The rows of a group lie close to one hidden flat surface of 11 dimensions, which passes through zero. Surfaces can cross.
Known rows, each followed by its group:
[ -5.2 -28.0  -0.3  21.0  -8.1  33.5   7.7 -24.8   6.7  18.5  41.5   6.1
 -11.8 -27.4  19.1   5.8 -19.3 -16.6 -21.1  -7.1] -> tev
[-31.7  -2.7  25.9   8.0  36.0  35.7  33.1   5.2 -16.2 -24.4  31.1  15.1
   1.7 -10.2  15.5   2.4   1.5 -12.6   4.1  17.2] -> keru
[ 28.4  19.9   9.9 -15.1  13.4  44.7 -27.1 -31.0  14.5 -22.6 -26.4  35.4
   2.5  11.2  -2.8  24.8  36.5  21.0 -50.7  19.6] -> keru
[  7.3 -32.2 -47.5  -6.8  15.0 -26.0  -9.5 -11.3 -24.0  31.1  -5.9  13.2
  43.1 -29.9  10.4 -11.4  -6.4 -23.0  -7.6 -24.8] -> bop
[  7.8   5.7   3.4  15.3   1.9  10.9 -16.7 -23.6  23.8  19.0 -15.9   4.6
  -4.9  25.3  20.4 -27.8 -37.2   7.0 -17.7 -55.1] -> fuda
[ 10.6 -25.3 -12.6   4.6 -24.0  -6.0 -18.4 -19.1   5.2  53.8  14.8 -23.8
  -5.9  -2.8  -4.6  -6.7 -29.0   6.9  -8.1 -51.8] -> tev
[  0.3 -41.5   1.3 -20.4  10.7  16.9  -3.1  -3.4   3.2  41.7 -12.4   0.5
   1.5  26.2  27.6 -15.4 -18.9  -7.4  34.3  -9.9] -> bop
[-19.3 -14.3  11.0  11.5  -8.0   8.6 -25.4  34.9  27.8  -9.0 -16.0 -23.7
 -16.1  14.8  -0.6 -21.6  14.6  28.8  18.1  45.9] -> keru
[ 15.6 -18.5  18.8   8.2 -25.7   5.9 -10.6 -19.9   7.6  52.8  13.7 -40.4
  -9.5   0.5   4.6   5.5 -33.4   6.4   7.5 -40.8] -> bop
[ -5.2   1.8 -11.1   9.0 -20.0 -25.6 -19.7   9.5   6.9  31.3 -21.6 -28.7
   4.6  -6.9   6.3 -21.9  -8.2  16.3   7.3 -15.9] -> fuda
[  3.0   5.1 -18.1 -19.4 -12.0  -8.0  -5.9 -18.4 -26.4  -3.8 -23.2  18.9
   4.5  12.4 -11.7  31.4  25.9  -5.3 -10.8 -17.1] -> keru
[ 48.6  20.3  28.2 -44.4 -10.3 -15.2   5.2 -23.9 -23.1  13.6 -22.3  -6.5
   1.7  31.9 -14.7  47.6  -0.3  -7.0  17.9 -25.8] -> bop
[  3.6 -25.6 -29.1 -15.3  -6.4  12.3  -9.9  -9.5   6.5  48.7  24.3   7.6
   8.1 -20.9 -12.2  13.7  15.5  10.1 -22.3   2.4] -> keru
[-19.2  -7.3 -23.7  15.8  13.3  -2.1  -4.9   7.1 -18.0 -29.4  -9.2   6.5
  18.7 -25.8   0.5 -10.4  22.8  -6.1  -9.5  13.0] -> bop
[-44.4   0.6 -17.5  -9.2 -11.4  -4.9 -20.8  13.0 -18.2   9.9 -45.4 -19.3
  -6.1  30.7   0.0 -21.5  14.3  28.5  16.4 -34.2] -> fuda
[-10.8 -25.6  -9.2 -47.8  35.4  61.9  -2.5 -31.0 -32.3   8.4   9.6  10.6
  -5.0  -5.9   1.7   5.7  27.2  11.4  -4.0 -10.0] -> fuda
[-27.3  19.0  -7.0  -1.8  -3.8 -18.5  51.5  46.5  21.4  27.3  24.5  10.0
  14.1   4.1 -12.4  -3.6   4.6   4.9  13.6  12.0] -> tev
[ 14.9  29.9   0.9 -27.3 -11.0  28.2  38.1 -18.3  15.0  -6.1  11.2  14.2
 -36.3   5.8   5.8  -6.5  -8.0 -11.7  12.8 -10.2] -> tev
[ 11.5 -11.9  12.4  19.3  10.0  -9.5  22.4  23.4  34.2  16.7  -6.3  10.0
  28.9   7.9  26.1 -16.4 -22.8 -20.0  23.5  20.7] -> fuda
[-14.4  -2.5   0.2  11.8  -8.8  12.9 -15.3 -29.6 -22.3  30.5   0.0  -5.3
   8.0 -22.8  15.3  16.5   1.2   4.7 -28.8 -31.4] -> fuda
[ -2.9  30.0  23.4   7.8 -10.1  15.2 -26.5 -21.8  18.8  -3.7 -37.6  -3.8
 -26.9  39.5  23.9 -18.3 -22.7  21.6  -8.1 -34.9] -> bop
[ 36.6 -39.0 -15.1 -36.6   4.2 -14.7 -17.4 -20.7 -15.4  38.2  15.7 -16.6
  -6.4 -12.1  -0.3  -0.5 -23.7 -15.5  23.9 -10.6] -> tev
[ 12.6  16.1 -22.7 -10.9  20.4 -22.2   0.0   2.7  -8.5 -34.2 -17.7  42.5
  11.0   1.8   6.3 -10.0   2.3 -18.3 -12.2  14.1] -> keru
[ 27.3 -21.1 -23.2 -48.4  23.7   8.9   9.9   3.4  14.2  27.7   3.7  22.2
   6.8   7.8   1.6 -16.4   0.4  -6.7  20.3  17.5] -> tev
[ 10.5 -37.7   4.9  20.4  -8.5  26.3  -4.0   7.0  29.5 -27.4   3.5  11.9
 -20.4   7.0  14.5 -11.9  -4.3 -17.2   9.1  46.4] -> bop
[ -6.0   0.5 -19.6  -2.7 -25.0 -44.4  13.9  17.1   0.4  27.3   2.7  37.5
   6.2  34.0 -13.2  21.2 -13.5 -14.1 -16.1 -19.7] -> bop
[ -7.1  16.7   7.6  32.3 -13.5  -5.0  -8.5  11.8  36.5  13.0  14.2 -17.4
  -7.2 -14.6   5.7 -22.8 -17.5  20.0 -13.1   6.2] -> fuda
[  0.8 -32.0 -45.8 -47.8  11.8   6.0   1.6  21.2   9.4  24.5   6.5  25.7
   8.7  34.2 -43.1  -9.9  25.0  22.4  -4.2  -8.5] -> fuda
[  2.9  -9.7  18.4   7.5 -16.8  -9.7  29.2   9.3 -34.2   0.3  29.0 -33.7
  22.7 -26.2 -40.9  53.7  30.1  -4.4   4.6   0.5] -> tev
[ 40.9 -29.5 -11.2  -7.3   5.0 -23.4 -22.4 -34.1 -17.3  17.5  28.9   8.1
  -3.0 -34.6  15.7  19.2 -32.0 -39.0  -5.6  10.1] -> tev
[ 63.7 -22.1  -6.6 -27.3 -17.7 -26.3   0.0 -17.6  -7.3  13.4   5.2 -24.7
 -10.0 -15.1  -8.8   6.2 -21.8 -29.6  33.2  -4.0] -> tev
[ 13.4 -43.8   7.4   2.4   0.2 -31.3 -33.2  22.7 -30.7 -28.8  15.6   1.4
  -0.8   4.0 -30.6  19.9  -2.2   0.6 -24.3  32.1] -> keru
[  5.3  -0.1 -37.8  11.0   4.6 -17.1  -4.3   5.1   5.6 -13.3  18.3  19.4
  14.0 -36.2 -14.2 -13.0   7.6  -4.5 -32.0  13.1] -> bop
[  1.8  49.1  25.8  14.9  17.0 -19.2  42.3   8.0   9.8 -11.4  -5.2   4.5
  17.5  13.0  13.7 -13.8 -28.5 -13.3  12.6 -27.6] -> keru
[-32.2  -2.6   0.2  -7.0  40.3  29.5   4.9  22.0  19.7  28.0 -17.0   1.9
  32.1   4.9  19.6 -35.6  16.6  30.6  12.2   9.3] -> bop
[-41.4 -10.3 -16.6  31.0 -26.9 -22.4   6.5   4.1 -32.3 -23.2 -11.2  19.6
  -3.3   2.5  15.4  25.7   8.0 -35.3   2.9   5.4] -> keru
[-21.4 -19.4  18.7  17.9  -2.1  28.4   2.4  -0.5  -4.2  -4.4  33.0 -27.6
 -16.1 -38.0  13.9   3.8   4.7  -1.3  13.6  35.5] -> fuda
[ 21.8  -6.4 -17.3   5.4  -6.6  -4.2 -22.1  -6.8  20.6 -28.4  -8.7  10.8
 -27.3   1.2   8.9 -31.1 -18.3  -9.7  -6.7  10.1] -> bop
[  2.7  16.6  40.5  15.3   4.2   1.6  14.8   3.2   0.1 -22.6 -22.9 -21.4
  -1.5  32.8  10.0 -11.4 -22.2  -0.8  25.9 -26.9] -> keru
[-20.5 -30.8   4.6  38.2 -10.1   4.0   7.7   6.1   1.0  -5.7  15.8  13.1
   2.7 -11.1  22.0  11.7  -6.0 -30.0  -1.6  27.6] -> keru
[-49.8 -10.1   0.9  -4.4  31.1  -4.8 -22.5  11.3 -48.0 -18.8   3.6 -10.5
   6.0  -4.9  -2.1   8.4  18.3  14.3   8.0  14.3] -> tev
[-26.5   0.4   4.2  31.3  22.3  23.8  -7.6 -14.7 -20.1 -35.9 -24.0  23.9
  28.0 -19.9  30.0   9.5  24.2 -15.0 -22.7  16.7] -> bop
[ 40.9  16.1  18.5 -15.1  21.6  28.9 -14.9 -31.4  19.1   5.8  -9.8 -13.1
  -0.9 -21.2  26.9 -26.2 -14.3   8.8   1.5   1.0] -> fuda
[ -9.8  -1.8  17.3  16.7   0.5  -2.6  -8.7  -7.8  13.9   2.4  -4.0  32.9
 -10.6  20.9  40.9  12.0 -23.0 -23.7   3.1  25.0] -> tev
[ 53.4  -1.2   9.1 -20.6  13.3 -10.9  23.0 -10.1  -6.6 -37.3  14.3  24.2
   3.0   5.3 -13.9  25.7  -4.8 -39.5  11.6  20.5] -> fuda
[ -8.6  18.8  15.4   7.4   4.2 -18.1  -3.9  15.5  -9.3  12.2  16.7 -27.2
  21.5 -15.8 -27.7  18.3  13.8  27.0 -13.2  -0.1] -> tev
[ -0.7   5.6 -35.4  -4.3 -14.3 -35.1 -10.6   4.2 -14.2 -29.2  -6.5  28.6
 -14.2  22.4 -24.6   0.6  -2.7 -10.2 -18.7 -17.8] -> fuda
[-19.5  11.2 -16.4 -41.9  18.8  31.5 -10.1  -2.4  -2.7   5.9 -14.1 -10.3
 -17.8  11.2  -6.6 -28.3  24.4  36.3  16.1 -11.5] -> keru

New rows. What belongs after each?
[-34.8  -0.6 -59.1  -9.3 -30.7  21.8 -12.0 -26.0  11.7  37.6  -8.2  -2.2
 -27.9 -30.9  27.5 -18.3  21.4  -1.2  15.0  -6.6] -> keru
[-16.3  28.4 -15.2  23.2 -32.7   6.8  22.2 -24.1  17.3  35.9   3.9  18.2
   8.9 -23.6  17.3  35.3  16.3 -14.8 -16.9  -9.8] -> keru
[  5.9  27.7 -16.6  -1.7  13.2 -29.0  14.5   9.1  -0.3 -14.2  12.8  27.2
  10.8 -20.9   0.8  -2.8  -5.6 -13.5 -14.3  16.4] -> keru
[-33.0 -37.8 -20.9 -32.8  40.5  17.7 -44.3 -13.8 -24.6   5.4  -3.5   9.9
 -21.9   9.6  36.3 -34.6 -17.7   2.1  23.0   6.7] -> tev
[ 14.8  30.5  -5.2 -16.7 -17.7 -14.7 -29.9   1.4   5.9   2.0 -31.4 -32.6
 -12.3   1.8 -19.2 -10.7  19.3  36.9  -2.8  -8.0] -> fuda
[ -1.0 -28.8   3.3 -10.0  29.8   7.6  15.1   0.5 -34.8 -33.6 -23.0  43.0
  23.1  37.9   3.4  11.1   2.7 -28.0  -0.1 -10.7] -> keru
[  3.6   6.2 -15.7 -39.1  19.7  29.8  28.1  10.6  16.4   2.8   8.6   3.1
 -10.6  -3.5  -7.8 -34.8  12.9  16.3  18.5   6.0] -> tev
[ 20.3  -3.6 -40.5 -17.4  32.4   1.5 -24.7 -25.1  -7.3  24.2 -26.2  21.7
  48.3 -22.4   5.2 -17.9  11.4   7.2 -34.9 -31.4] -> bop
[-38.0   8.1   0.2   8.2  -2.7 -11.0   6.1  25.0  -9.2  -7.9 -38.4  10.0
  17.0  40.3  -2.5   3.7  19.8   9.7   8.2 -11.1] -> bop
[-23.9 -14.2  -2.5  -8.2 -12.0  48.0  -4.3 -30.3 -16.3 -14.7 -23.9   9.1
 -35.9  34.5  17.7  -6.5   0.8  -5.8   7.0 -40.9] -> tev
[ -1.9  20.5  29.6  29.7 -24.8   6.4  -7.4 -23.9  -1.2  -8.9  20.8 -20.6
 -26.1 -12.0   0.8  20.1 -16.6   3.8 -22.9 -17.8] -> bop
[-39.3  17.6  16.9   2.1  12.3 -17.6   4.8  22.0 -11.8 -25.5   1.3  -1.2
 -26.0   5.9  26.8  -9.6 -11.8 -10.1  39.9  38.3] -> tev
[ 13.2   9.2  21.6  39.0   6.3  18.1  17.5  10.7  55.0 -10.9 -24.0  26.7
  23.4  11.4  36.2 -15.2  -7.9 -16.8   2.6  34.5] -> keru
[ 24.1   9.1 -11.5 -38.6  26.9 -31.7  -2.3   9.2 -24.7 -12.2   4.4  -1.2
  18.4 -20.5 -20.8   8.8  14.7  -2.1  12.1  26.9] -> tev
[ 18.4 -31.0   6.0  16.8  -7.5 -30.0 -43.2 -14.2 -33.0 -11.7 -29.3  -8.5
  23.8   6.9  -4.6  33.8   3.4 -15.0  -8.9  -2.6] -> tev
[ 10.5  18.9  -3.5  29.5   5.4 -33.8 -13.9   4.6  25.2  14.4 -23.6  -4.7
  24.0 -19.5  34.7 -35.8 -28.4  -6.7   0.9   0.0] -> bop
[ -1.9  11.3 -10.1  42.3 -12.9  14.5   1.2 -17.4   2.9 -44.2  -0.4  21.2
   0.2 -25.9   3.5  -5.9   7.4 -11.7 -50.6  -9.2] -> tev
[-10.2 -10.3   1.5  -1.7 -21.4  -4.7  -0.7 -10.5 -39.0 -30.0  -9.0   1.5
  -9.8  -4.9  -5.0  49.9  31.5 -22.5   9.8  24.1] -> keru
[-15.0  13.2 -15.6  -1.5 -15.3 -14.1  -5.2   3.7   2.2  23.0  15.6  -1.9
  -0.1 -16.9 -16.0  18.2  15.9  17.0 -20.6   4.6] -> keru
[-12.0  13.1  13.2 -15.1  36.7   5.9  23.6  -5.1 -27.4  -4.0  26.9   6.0
   8.5 -38.5  22.0  10.3   0.3 -16.7  13.3  30.3] -> bop
[ 15.8 -11.2  20.2  15.3   2.7  44.2  -5.1   0.3  55.3  -5.3   8.7  13.2
 -10.2  35.5  -6.5 -11.3  -6.7  18.4 -16.6   6.3] -> fuda
[ -1.7 -43.4  -0.5  12.8   0.3  -4.0 -12.6  -4.3 -11.1  -8.1  -3.0  12.0
  -4.1   0.5  28.3   6.2 -13.2 -36.1  18.8  26.5] -> tev
[  1.6  -4.4 -26.7   7.0  -5.0  -3.6 -21.3  -0.3  23.7  -3.7   3.1   2.8
 -27.9  -3.9   7.5 -46.3 -25.5   5.9  -8.0  -7.3] -> bop
[ 28.7 -50.7  -1.1   5.2 -16.4   3.0  -3.2  15.4  21.4 -12.1  14.9 -15.4
 -15.1  -2.4 -12.0  -0.1   0.0 -17.4  28.0  46.2] -> fuda
[-17.3  18.9  -8.4  -1.9  17.5  15.1   9.4   4.3   7.0 -16.9   9.7  40.8
   2.9  12.4  -9.8   3.3  15.2  10.6 -33.4   7.9] -> fuda
[ -2.3  34.8 -19.2   7.1   4.3  -4.3  46.7  30.0  21.4 -10.3  29.2  14.3
  16.4 -33.8 -22.9 -16.8  16.1   5.5 -23.2  15.6] -> tev
[ -8.7 -25.9   8.9  43.5  -5.4  32.9 -13.2  -7.5  22.3  11.0 -11.4   5.0
  26.8  -1.9  12.3   4.7  12.3   8.1 -32.1  -2.3] -> bop
[ 43.5   9.3 -16.4 -31.7  17.0  15.9  -3.1 -30.7   7.8   5.9  33.5  32.7
  -6.9 -24.3 -12.3   7.4  -1.8  -1.0 -42.0   1.6] -> bop
[ 18.3  17.6  -1.8   6.7 -10.2 -18.8  -1.8 -18.5 -27.1 -42.2  -4.4  18.2
   2.5 -10.9 -11.7  35.4  13.4 -23.1 -24.6   3.4] -> bop
[ 32.4   7.3  13.5  33.8   7.4 -14.8  -2.2   6.4  20.9   3.7  -1.5 -27.6
  39.4 -51.2  12.3  -8.4  -1.2  -6.8   3.8  31.1] -> bop
[-51.9  21.2  12.2  19.4  -6.3  10.8  -2.4  -0.3 -23.2 -21.8  -0.9  -8.9
 -18.1   7.1   2.7   3.4   5.6  13.2  -7.5 -22.6] -> tev
[-23.1 -14.8 -10.0  18.7  -4.0   6.7 -32.4   2.9   4.8 -27.2  -4.7  -5.9
 -29.8 -10.5  21.5 -34.0 -10.7   2.9   0.3  23.1] -> keru
[ 34.5 -16.9  27.2 -14.5   5.9  35.4 -20.4 -17.2  10.4 -10.8  -6.7 -46.3
 -20.2  -7.9   2.4 -17.5  -0.3  13.8  32.5  14.0] -> tev
[-18.4   1.4  -1.1  13.5  25.6 -16.3  12.6  22.0  -2.3 -17.5  14.4  16.6
   5.7   0.3   8.8 -31.6 -27.1  -7.0  -4.6  -1.6] -> keru
[-26.2  -3.7  -4.9  26.5 -16.0   6.3  -1.9   3.3 -11.5  -9.1 -21.6   0.8
  18.5  17.4 -18.0  12.4  22.6  13.3 -27.9 -32.7] -> tev
[  9.2 -17.9  -8.3  30.0 -26.9   8.4 -10.8  -4.8  32.5 -14.6  37.8   3.9
 -38.1 -16.7  -2.6 -14.7 -23.9  -7.4 -25.2  13.8] -> bop
[ 15.4 -27.8 -25.7  31.3 -14.5 -43.4  -8.2   4.7  14.4  27.4  -7.1  15.6
  27.3 -10.8  23.0 -10.5 -31.1 -33.3  -7.0  -2.8] -> bop
[-34.9 -13.7 -11.9   0.8  23.1  -8.0  12.8  30.2  -5.9  15.7  22.8  15.4
  25.9  -9.8  -3.0   2.0  12.7   3.5  -1.9  26.1] -> tev
[  0.3 -14.7   9.4  15.3  24.2  39.7  24.3 -32.1  -9.2 -16.3  12.4  37.6
  11.0  -9.0  35.8   7.2 -13.5 -39.4 -12.8  -8.1] -> keru
[ -3.1 -38.6   3.9 -49.5  27.4  39.6  16.8 -15.3 -45.4  -6.8  19.9 -26.5
 -17.0 -11.1  -5.1   1.9  12.7  -9.2  50.6  -0.9] -> keru
[-24.9  13.6  13.3  27.4  -4.8 -15.9 -19.2   4.2 -14.7 -20.5 -35.0  20.5
  18.6  30.3   2.1  29.5  15.6   3.8 -22.9  -3.7] -> tev
[ 25.7 -27.1   2.2  15.1 -31.8 -11.5 -12.5 -13.0   2.1  13.6  -9.2 -28.4
  -6.0   5.1  -0.5   3.4 -18.9 -13.8  12.3 -24.6] -> tev
[ -6.6  46.0  -3.1  -2.4  16.5 -35.1  22.4  31.5   4.2  -7.0  -3.3  17.7
  25.9 -20.8   2.2  -0.2  14.9   0.0   0.9  36.3] -> fuda
[ 33.0 -30.4 -41.7   5.0 -38.2 -20.1  39.9  21.5  21.3  26.5   2.4  -6.4
  21.1  -7.4 -32.4 -17.0   0.3 -18.3   5.2 -28.3] -> tev
[  8.0 -26.7 -32.0  -3.2 -18.7 -29.2  -2.5 -16.0 -29.1 -11.2  24.9  18.9
 -22.0 -14.0  -2.9   8.4 -22.2 -39.9  -9.2 -13.2] -> bop
[ 36.5 -32.9 -57.5 -31.8 -16.5 -40.2 -43.6 -14.0 -17.4  15.7 -14.9   8.8
  -4.6  -1.0 -19.7  -6.9  -5.2  -9.0 -15.2 -19.1] -> keru
[-29.6  33.3   7.2 -17.0  25.1  18.9   8.4 -19.1 -34.9  12.1 -17.7  15.3
  22.3  -6.0  16.9  14.9  21.7  12.4 -17.7 -24.3] -> fuda
[-29.3 -20.0  -6.6 -34.6   4.0  19.9   4.1 -16.6 -30.9  27.2  16.7  11.3
 -29.5  28.9   7.3   6.9 -15.3  -3.1  11.3 -35.7] -> bop
[-24.7 -43.8   0.9  29.9  -6.5  -9.8   4.8   5.9 -14.1  -4.0 -14.5  -9.6
  -2.7  28.5  27.4 -31.9 -44.1 -29.9  32.7 -41.9] -> keru
[ -3.0  19.1  15.9   9.9  18.5 -28.4  30.8  21.0 -15.9 -47.5   0.3  13.1
   6.5  -1.1   9.4  -1.4 -11.0 -31.1  22.7  24.4] -> keru
[ 35.9  28.8  25.0  13.3 -11.1   1.9   1.7 -23.9   3.8 -19.2  33.3 -30.8
 -21.1 -50.5  -4.0   7.6 -14.2  -3.3 -11.4   7.3] -> tev
[ 28.5   9.5 -27.9  -6.5 -19.6   4.6 -15.5 -38.7  -6.9   5.0  -4.0  -7.3
 -12.3 -11.5 -18.9 -14.4  -9.5  10.0 -38.5 -71.1] -> tev
[  0.9 -25.2 -11.2 -12.9 -12.8 -22.0   1.0  -1.1 -31.2 -14.6 -12.6 -14.8
 -20.1   8.8   6.3  -1.7 -10.6 -29.2  45.3  -4.7] -> tev
[ -1.9  -8.9   3.0 -10.7 -24.4 -11.2  19.5   0.0 -15.8  33.8   1.3  -7.8
  10.5  24.9 -20.8  36.0   5.1  -2.0   9.1 -33.9] -> tev
[ -3.8  27.1  25.4  17.6   1.2 -11.3  -2.3  31.0  36.0   4.1 -38.2  19.2
  35.3  42.2  -4.5  17.5  20.2  23.6 -12.7  21.9] -> tev
